There are 10 hidden switches. A switch that is on adds its own fixed numbers to the row, and there is some noise. The rows also spread widely along 13 directions, which tell nothing about the answers.
(in the rows, 128 means zero)
Some rows, each with its switches (1 for on, 0 for off) after it:
[136 146 128 101 138 137 136 142 160 145 133 162 112 114 145 153  89  95
 152 133 101 159  95 109 142 129 135 124 106 151 148 164 132 146 133 149
 104 156 143  88 146 115 154] | 0 0 0 1 0 1 0 0 0 0
[136 111  85 105 108 109 141 159 152 190 135 144 100 177 109 145 148 177
 152 128 126 101 110 172 135 149 144 105 151 137 121 168 138 113 115 124
 147 156 126 115 111 131 148] | 1 1 1 0 0 0 0 1 0 1
[130 126 132 127 152 187 169 104 194 104 129 158 121 125  82 145 115 137
 150 117  97 127  38 118 128  81 104 113 175 182  99 177 135 151 102 168
 116 121 147 138  51 171 127] | 1 1 0 1 0 1 0 1 0 1
[107 124 122  79 137 102 125 153 118 165 144 156 113 171 156 170 127  94
 206 156 153 157 174 126 123 112 133 133 161 144 168 157 118  67 103 106
 142 169 164 115 139 138 117] | 0 1 1 1 0 1 1 0 1 0
[165  54 136 104 107 138  98 172 185  99 132 171 128 134 128  95 148 113
 169 118 124 102 114 170 119 130  92  73  87 108 168 156 164 141 115 115
 157 132 133 142  79 147 155] | 1 0 1 0 1 1 0 1 0 0
[120 120  90  77 105 137 161 132 146 115 107 184 145 190 112 164 168  74
 149  99 174 150 129 106 132 159  86 142  75 150 130  89  85 182 111 126
 106 140 115 119 143 167  79] | 1 0 0 1 0 0 0 1 0 0
[125 131  91 109  87  90  96 130 123 130 120 142 133 155 206 120 150 119
 102 121 130 104 119 123 109 168 137 140  84 137 180 156 124 170 131 127
 162 115 126 119 183 156 156] | 1 1 0 1 1 0 0 0 0 0
[125 118  90 150 122 122 150 160 129 175 108 172 104 175  94 137 132 136
 168 116 126 132 113 161 132 143 114 154 159 140  89 163 177  84  95 129
 133 155 110 134 107 128 121] | 1 1 0 1 0 1 0 0 0 1
[129 111  89  62 116 142 142 128 165 139 107 136  87 131  61 150  84 142
 108 113 123  58  97 173 129 151 105 118  96 114 131 161 135 151 119 125
 166 125 114  86  89 135 150] | 0 1 0 0 1 0 0 0 1 1
[109 137  92 144 132 117 113 152 135 120 123 191 140 144 156 130 112 120
 139  80 131 132 110 135 102 114 109 139  98 123 145 182 141 160  87 149
 134 151 114 133 152 144 129] | 0 0 0 0 1 0 0 1 0 0
[190 111 124  93  96 105 186 165 127 139 165 175 104 132 123 147 114 178
 136  30  89  90  35 137 110 129 110 121 103 175 181 209 106 126  91 148
 178 143  98  81 130 151 163] | 1 1 1 1 0 0 0 0 0 0
[106 134  45 174  93  92 128 144 100 169  77 178 106 213 146 131 159 143
 113  85 147 126 146 159 126 188 107 196  90 121 101 136 170 139 118 122
 127 134  89 153 163 129 112] | 1 1 0 0 1 1 1 0 0 1
[125  93 175 169 136 148 110 113  74 125 110 170  89 144 182 172 127 129
 184 152 121 196 184 152 128 108  27 193 106 147 136 167 168 112 186  80
 161 120 158 137  64 133 104] | 1 1 1 0 0 1 0 0 0 1
[143 126  98 163  81  67 157 159  85 146  89 181  97 126 172 172  96 118
 137  77 104 165 139 121 113 186 116 212  91 107 138 154 157 101 120 123
 122 132  70 129 176 140 142] | 0 1 1 0 0 1 0 0 0 0
[176  76 131 115  80 130 110 125 128 147 118 158 107 142 168 137 126 141
 143 132  94 111 102 156 115 166  88 153  84 142 150 164 159 130 163  95
 180 109 142  86 101 144 159] | 1 0 0 1 1 0 0 0 0 1
[ 72  97  88 138 104 119 114 132 107 102 119 192 159 146 117 108 129 120
 102  78 132  78 107 149  91 102  88 148 108 112 113 131 157 150  52 120
 171 100  74 152 107 207 112] | 0 0 0 1 1 0 0 0 0 1
[159 124 115 170 107  90 168 163 106 126 108 164  87 124 143 148 143 154
 153  69 113 161 117 137 131 152 100 172  99 142 145 182 152 113 132 140
 120 151  97 151 155 120 143] | 1 1 1 0 1 1 0 0 1 0
[127 143  81  98 126 125 142 141 147 156  98 126  82 164 117 165 162 133
 161 138 162 129 143 158 132 158 113 131 142 132 131 183 128 125 133 121
 130 167 152 134 139 106 139] | 1 1 0 1 0 0 1 1 0 1
[112 118 134 160 151 138 125 139 146 173 141 153 111 151 144 144 151 138
 171 153 103 164 118 153 150  91 120 112 148 159  97 163 168 116 146 119
 117 148 151 128  88 122 135] | 0 0 1 1 0 1 0 1 0 0
[ 87 128 101 106 119 137 153 122 145 103 106 158 126 136  92 162 112 112
 130 106 132 109 100 126 114 125 104 141 134 131 106 132 124 145  94 130
 137 115 104 143  93 193 109] | 0 1 1 1 0 0 0 0 0 1
[110  75 168 101 130 132 150 126 113  52 150 156 128  74 113 122 141 110
 130 114 139 115 158 124 132  57  63 115 101 128 185 135 123 150  95 115
 154 115 101 161  93 183 118] | 0 0 0 0 1 1 0 0 1 0
[180 113  97 185 101 104 126 150 160 145 100 190 116 161 187 135 140 117
 163 100 101 165 103 127 106 162 131 153 141 140 137 173 169 109 125 139
 105 145 138 150 143 125 143] | 0 1 0 0 0 1 1 1 0 0
[164 112 114  96  99 110 130 125 162 126 124 124 101 115 151 152 131 122
 130 134 108  91  93 133 106 160 131 124 157 133 158 169 122  98 129 127
 157 137 151 123 126 148 161] | 0 0 0 1 0 0 1 0 0 0
[148 125 120 105 113 118 168 139 145 125 116 140  96 122 117 172 123 109
 164 126 131 139 115 113 124 150 119 135 151 147 138 159 115  94 122 134
 124 150 136 123 126 144 133] | 0 1 0 1 1 0 0 0 0 0
[ 88 125 130 114 131 133 141 109 115 110 126 139 127 137 135 165 124 102
 145 136 128 136 123 117 121 112  93 159 144 155 127 134 119 119 116 125
 148 119 137 140 106 186  99] | 1 0 1 1 0 1 0 0 0 0
[107 144  92  89 121 114 135 138 127 149 120 156 121 171 140 164 126 106
 141 118 142 143 131 127 133 158 121 157  96 147 151 127 112 151 133 134
 124 149 132 107 159 140 103] | 1 0 1 0 0 1 0 0 1 0
[193  92 105  72  95 136 137 146 177 161 106 147  91 156 120 164  96 136
 142 115  94  85  82 175 117 179 109 136  91 122 150 171 138 123 151 116
 155 143 143  64 106 113 166] | 1 0 1 0 0 0 1 1 1 0
[103 144 120 175 136 117 142 116  96 136 137 143 115 141 183 146 200 162
 154 135 135 172 137 115 135  87 120 150 153 176 117 177 130 137 133 137
 104 146 143 166 153 138 131] | 1 0 0 1 1 0 1 1 0 1
[128  87 150 110 138 131 129 146 120 120 131 130  88  85 123 134 139 155
 163 147 128 127 161 185 147  94  78 113 115 110 161 198 160 127 139 110
 157 150 128 143  93 122 158] | 1 0 1 0 0 1 0 1 1 1
[141  91 121 185 111 123  95 130 135 106 116 165 149 127 189 109 147 113
 150 158  96 139 126 132  92 115 129 160 184 125 118 144 170  77 106 130
 124 126 134 179 118 163 143] | 1 0 0 0 0 0 1 0 1 0

New rows, each followed by its switches (1 for on, 0 for off):
[103 120 117 111 123 126  89 118 141  81  88 151 128 108 170 163  64  59
 168 155 130 135 143 122  63 134 103 164 157  96 148 188 144  97  91 120
 162 120 161 144 114 177 137] | 0 1 0 1 1 0 0 1 0 0
[ 91  98 112  68 116 122 134 140 133 126 115 140 112 130  82 141 118 100
 116 122 141  90 144 162 145 130  98 123  60 102 136 112 141 152 118  98
 151 119  88 109 109 156 132] | 0 0 1 1 1 1 0 0 1 0
[ 86 148  87 125 148 126 156 143 142 121 113 141  97 122  82 133 114 132
 100  90 130  98 121 149 141 103 121 129 113 115 122 164 146 152  88 156
 116 145  86 146 135 123 143] | 0 1 0 0 1 1 1 0 1 0
[117 111  85 150 119 129 160 151 133 173 114 187 122 217 103 127 194 132
 157 107 148 153 134 138 159 133 120 148 117 164  82 105 151 129 113 126
  92 144 105 139 125 131 102] | 1 1 0 1 1 1 1 0 1 1
[135  96 143 165 111  94 169 138 106 132 165 134  97 129 139 126 223 189
 124  93 113 112 115 146 149  86 108 114 141 174 134 150 142 110 132 115
 144 124 104 171 106 158 139] | 0 0 1 1 1 1 1 0 0 0
[118 147 122 136 148 138 171  92 144  74 107  94  69 109 112 167 166 156
 115 103 143 111 115 131 134 114  67 145 144 161 142 196 111 159 144 155
 134 131 149 181 104 144 120] | 1 1 0 0 1 1 1 1 0 0
[147  90 171 105 126 139 189 129 106 131 178 140 103 114 112 160 167 171
 158 117 103 126 109 127 145  66 104 124 142 186 138 147 107  99 126 120
 138 132 115 112  93 153 141] | 1 0 1 1 1 0 1 0 1 0
[ 88 119 101  62 122 128 126 132 144 160 137 168 139 155 117 155  71  96
 137 127 111  99 105 140 115 118 132 126 107 123 139 135 125 141  82 123
 155 119 122  71 112 172 130] | 0 0 1 1 0 1 0 1 0 0
[162 128 122  91 114 116 211 124 129 150 129 128  70 138 110 186 160 160
 180 116 133 151 115 121 147 136 112 151 147 186 148 181 102 109 142 133
 112 153 144 111 130 127 136] | 1 1 0 1 1 1 1 1 1 1
[130  80 145  98 114 118 156 150  88  90 117 168  88 110 102 156 112 141
 163  72 137 100 152 172  98  94  39 157  99 108 164 196 143  96  88  90
 198 131  95 135  82 161 138] | 0 1 1 1 1 0 1 0 1 1
[118 116 114  62 141 153 125 136 189 145 160 148 129 160 119 127 132 150
 148 141 121  90  97 146 143  89 143  59 133 153 166 162 113 171 103 144
 142 130 158 112  92 151 149] | 1 1 1 0 0 1 1 1 0 1
[115 168  85 125 132  98 146 125 116 122 127 127  94 167 162 156 190 154
 121  95 166 131 133 117 131 139 110 142 119 170 171 169  89 164 135 148
 131 153 141 156 181 129 109] | 1 1 0 0 1 0 1 0 0 0
[126 128 109  96 115 136 151 110 144 150 119 128  96 157 129 168 127 146
 136 137 116 114 113 135 140 139 120 150 142 161 137 141 121 131 149 128
 138 122 152 113 104 150 127] | 1 1 1 0 0 1 1 0 1 1
[ 95 109 159 115 141 143 124 135  91 125 158 178 135 124 158 154  89 131
 176 144 116 152 144 126 110  68 105 145 150 143 152 170 129 106  89 126
 158 129 130 122  97 172 126] | 1 1 1 0 0 0 0 0 0 1
[113 101 116 135 121 129 178 144 127 133 110 168 113 140  82 145 161 112
 130 101 123 139 138 139 156 108 102 146  99 129  88  96 147 121 110 117
  92 133  73 142 108 149 116] | 0 0 1 1 0 1 1 0 1 0
[108 104 116 123 131 145  93 121 141  90 119 179 158 172 183 135 140  90
 158 135 136 144 141 127  93  99  91 135 121 131 156 142 124 147 102 121
 140 118 157 157 106 181 110] | 1 1 1 0 0 0 1 1 1 0
[130 129 100  82 123 130 148 123 176  99 116 138 120 151 121 149 143 121
 134  96 140 113  90 121 127 142 109 117 101 157 170 155  96 190 130 152
 133 128 147 132 125 166 121] | 1 1 1 0 1 1 0 1 1 0
[120  81 111  81  96 134 125 149 140 127  98 144 129 133 103 137 107  96
 146 158 120 102 149 153 115 138 127 138 125  83 116 117 153  97  88 102
 133 117  97 125 101 165 159] | 1 1 1 1 0 0 1 0 1 1
[107 155  91 147 115  97 158 123 111 137 115 161  97 189 148 174 169 136
 129  71 157 155 124 116 140 159  85 169  86 176 142 136 103 168 158 128
 133 136 128 142 146 151  78] | 0 1 1 0 1 1 0 0 0 0
[141 125 120 100 126 115 121 131 151 143 166 135 121 139 178 147 114 138
 177 156 106 109  98 119  94 119 153 130 226 170 184 196 122  58  97 149
 172 159 197 122 128 151 135] | 1 0 0 0 0 1 1 0 0 0
[150  88 140 116  95 110 122 127 118  90 131 158 130 107 186 135 129 147
 155 112 106 124 110 137  94 124  98 149 110 138 181 179 130 139 124 122
 165 114 135 136 125 181 151] | 1 0 1 0 1 0 0 1 1 1
[ 80 136 127  68 154 158 129 133 139 166 141 130 113 109 109 154  52 107
 162 199 103 114 135 134 132  86 165 126 189 118 123 175 150  81  74 142
 131 144 142  99 108 133 171] | 1 1 0 1 0 1 1 0 0 1
[141 109 150 139 143 163 140 142 148 167 158 189 125 126 135 136 107 147
 151 144  73 152  92 127 148  73 144 113 145 162 108 147 151 117 113 142
  99 140 125  94  95 124 162] | 0 0 0 0 0 0 1 0 0 1
[178 122 103 112  76  62 154 147 139 124 134 129  99 149 187 140 191 155
 143  92 135 129 106 115 125 189 137 131 117 169 201 167 101 138 155 139
 148 144 142 145 179 148 139] | 1 1 1 0 1 1 0 0 1 0
[133 127 141  57 143 160 167 142 148 126 128 156 107  92 105 161  73 106
 174 147 108 157 137 110 156  99 134 133  90 130 160 163 121 155 104 156
  75 150 125  80 145 107 169] | 1 0 0 0 1 1 1 1 1 1
[111 103 156 127 143 152 188 126 110 141 127 179 105 154 103 194 125 105
 175 140 124 195 168 102 157  91  88 170 136 159  95  90 121  88 128 110
  95 130 115 124  76 152  87] | 0 1 1 0 0 1 1 0 0 0
[ 70 133 124  92 134 158 129  89 128 118 127 133 133 113 131 151  69 105
 114 170  97 102 112 110 117  87 135 154 162 134 126 141 132 133  87 144
 143  93 130 116 104 185 146] | 1 1 0 1 0 1 1 0 0 1
[146 101 131 140 100 128 215 119 100 158 129 153  92 108  98 173 123 172
 122 110  76 140 108 128 160 116 117 184 127 154  96 130 138 115 122 136
  91 121  75 109 117 138 152] | 1 0 0 0 0 1 1 1 0 1
[115 117 120  62 116 145 162 144 150 111 140 157 124 109  85 136 110 130
 116  95 125 100  95 132 154 118 113 106  66 133 155 126 112 194  98 148
 122 125  87 105 125 158 140] | 1 0 1 0 0 1 0 0 0 1
[143 123  64 149  93 101 157 153 126 109  75 190  99 194 111 133 185 145
 121  19 163 124 109 162 133 193  47 170  26 137 139 143 143 199 143 124
 135 135  80 157 142 140  94] | 1 1 1 0 1 1 0 0 1 1
[108 126 104 109 126 117 148 134 122  95 132 123  84 130  90 139 182 187
 122  72 168  69 114 182 128 122  57 114 110 140 156 194 116 162 120 125
 190 153 121 167 104 152 110] | 1 0 1 0 1 0 0 0 0 1
[100 121 124  16 142 186 144 112 171  97 126 157 134 159  82 168 111  85
 154 140 155 114 120 113 139 113  98 108  86 151 150 102  74 189 120 134
 122 127 155  91  96 168 100] | 1 0 1 0 1 0 1 0 1 1
[188 128 127  98 123 121 205 180 166 134 155 166  94 129  98 152 153 151
 170  67 124 157  74 108 161 137 129  99 112 180 166 162  97 142 114 167
  93 175 112 115 145 116 138] | 1 1 1 0 0 1 0 0 0 0
[106 128 131 121 145 127 182 151 138 103 166 148 121 125  88 137 181 145
 163  91 146 129  95 117 141  83 110 101 155 176 134 157 111 127  83 155
 121 157 113 166 115 165 106] | 1 0 1 1 1 1 0 0 0 0
[ 70 123 111 135 137 118 120 134  95 112 119 152 117 169 138 137 163 118
 143 111 164 123 169 148 117 102  77 148 115 129 135 153 140 124  96 110
 161 127 117 172 116 160 101] | 1 1 1 1 1 1 1 0 0 0
[110 103 131 118 125 148 108 136 119  94 122 188 138 128 145 130  89 118
 151 114 112 132 120 135 101  99  91 147  92 121 148 165 148 149  98 129
 153 112 115 128 106 170 140] | 1 1 1 0 1 0 0 0 1 1
[133 130 127  96 140 150 179 126 156 100 127 154 105 143  93 162 126 119
 163  85 121 129  77 110 127 104  95 138 130 177 139 165 107 129 108 154
 124 133 141 126 101 157 121] | 1 1 1 1 1 1 1 0 1 0
[153 108 105 102  95 131 202 157 120 156  73 154  60 138  51 190  90 128
 156  85 118 127 126 165 145 182  77 190  89 109  90 147 160  86 122 112
 126 143  76 100 107 117 139] | 1 1 1 1 0 1 1 0 0 1
[117  85 151 117 112 143 162 130  91 100 114 169 104 123 111 154 125 131
 137 105 126 139 164 132 144 102  64 163  71 122 142 124 141 145 115 107
 136 103  81 138  94 160 128] | 1 1 1 0 1 1 1 0 0 1
[ 73 146 118 175 173 152 102 150 111 150 134 176 132 134 156 119 135 132
 167 151 121 167 148 153 132  49 126 129 143 126  91 197 179 133  85 141
  94 163 121 154 134 110 153] | 1 0 0 1 0 0 1 1 0 1
[ 93 147 104 107 148 143 174 137 143 152 145 161 103 144  65 148 120 158
 132  89 130 106  80 139 142  86 117 114 133 164 102 169 122 151  85 151
 127 148 106 112 104 142 126] | 0 1 0 1 1 0 0 0 0 1
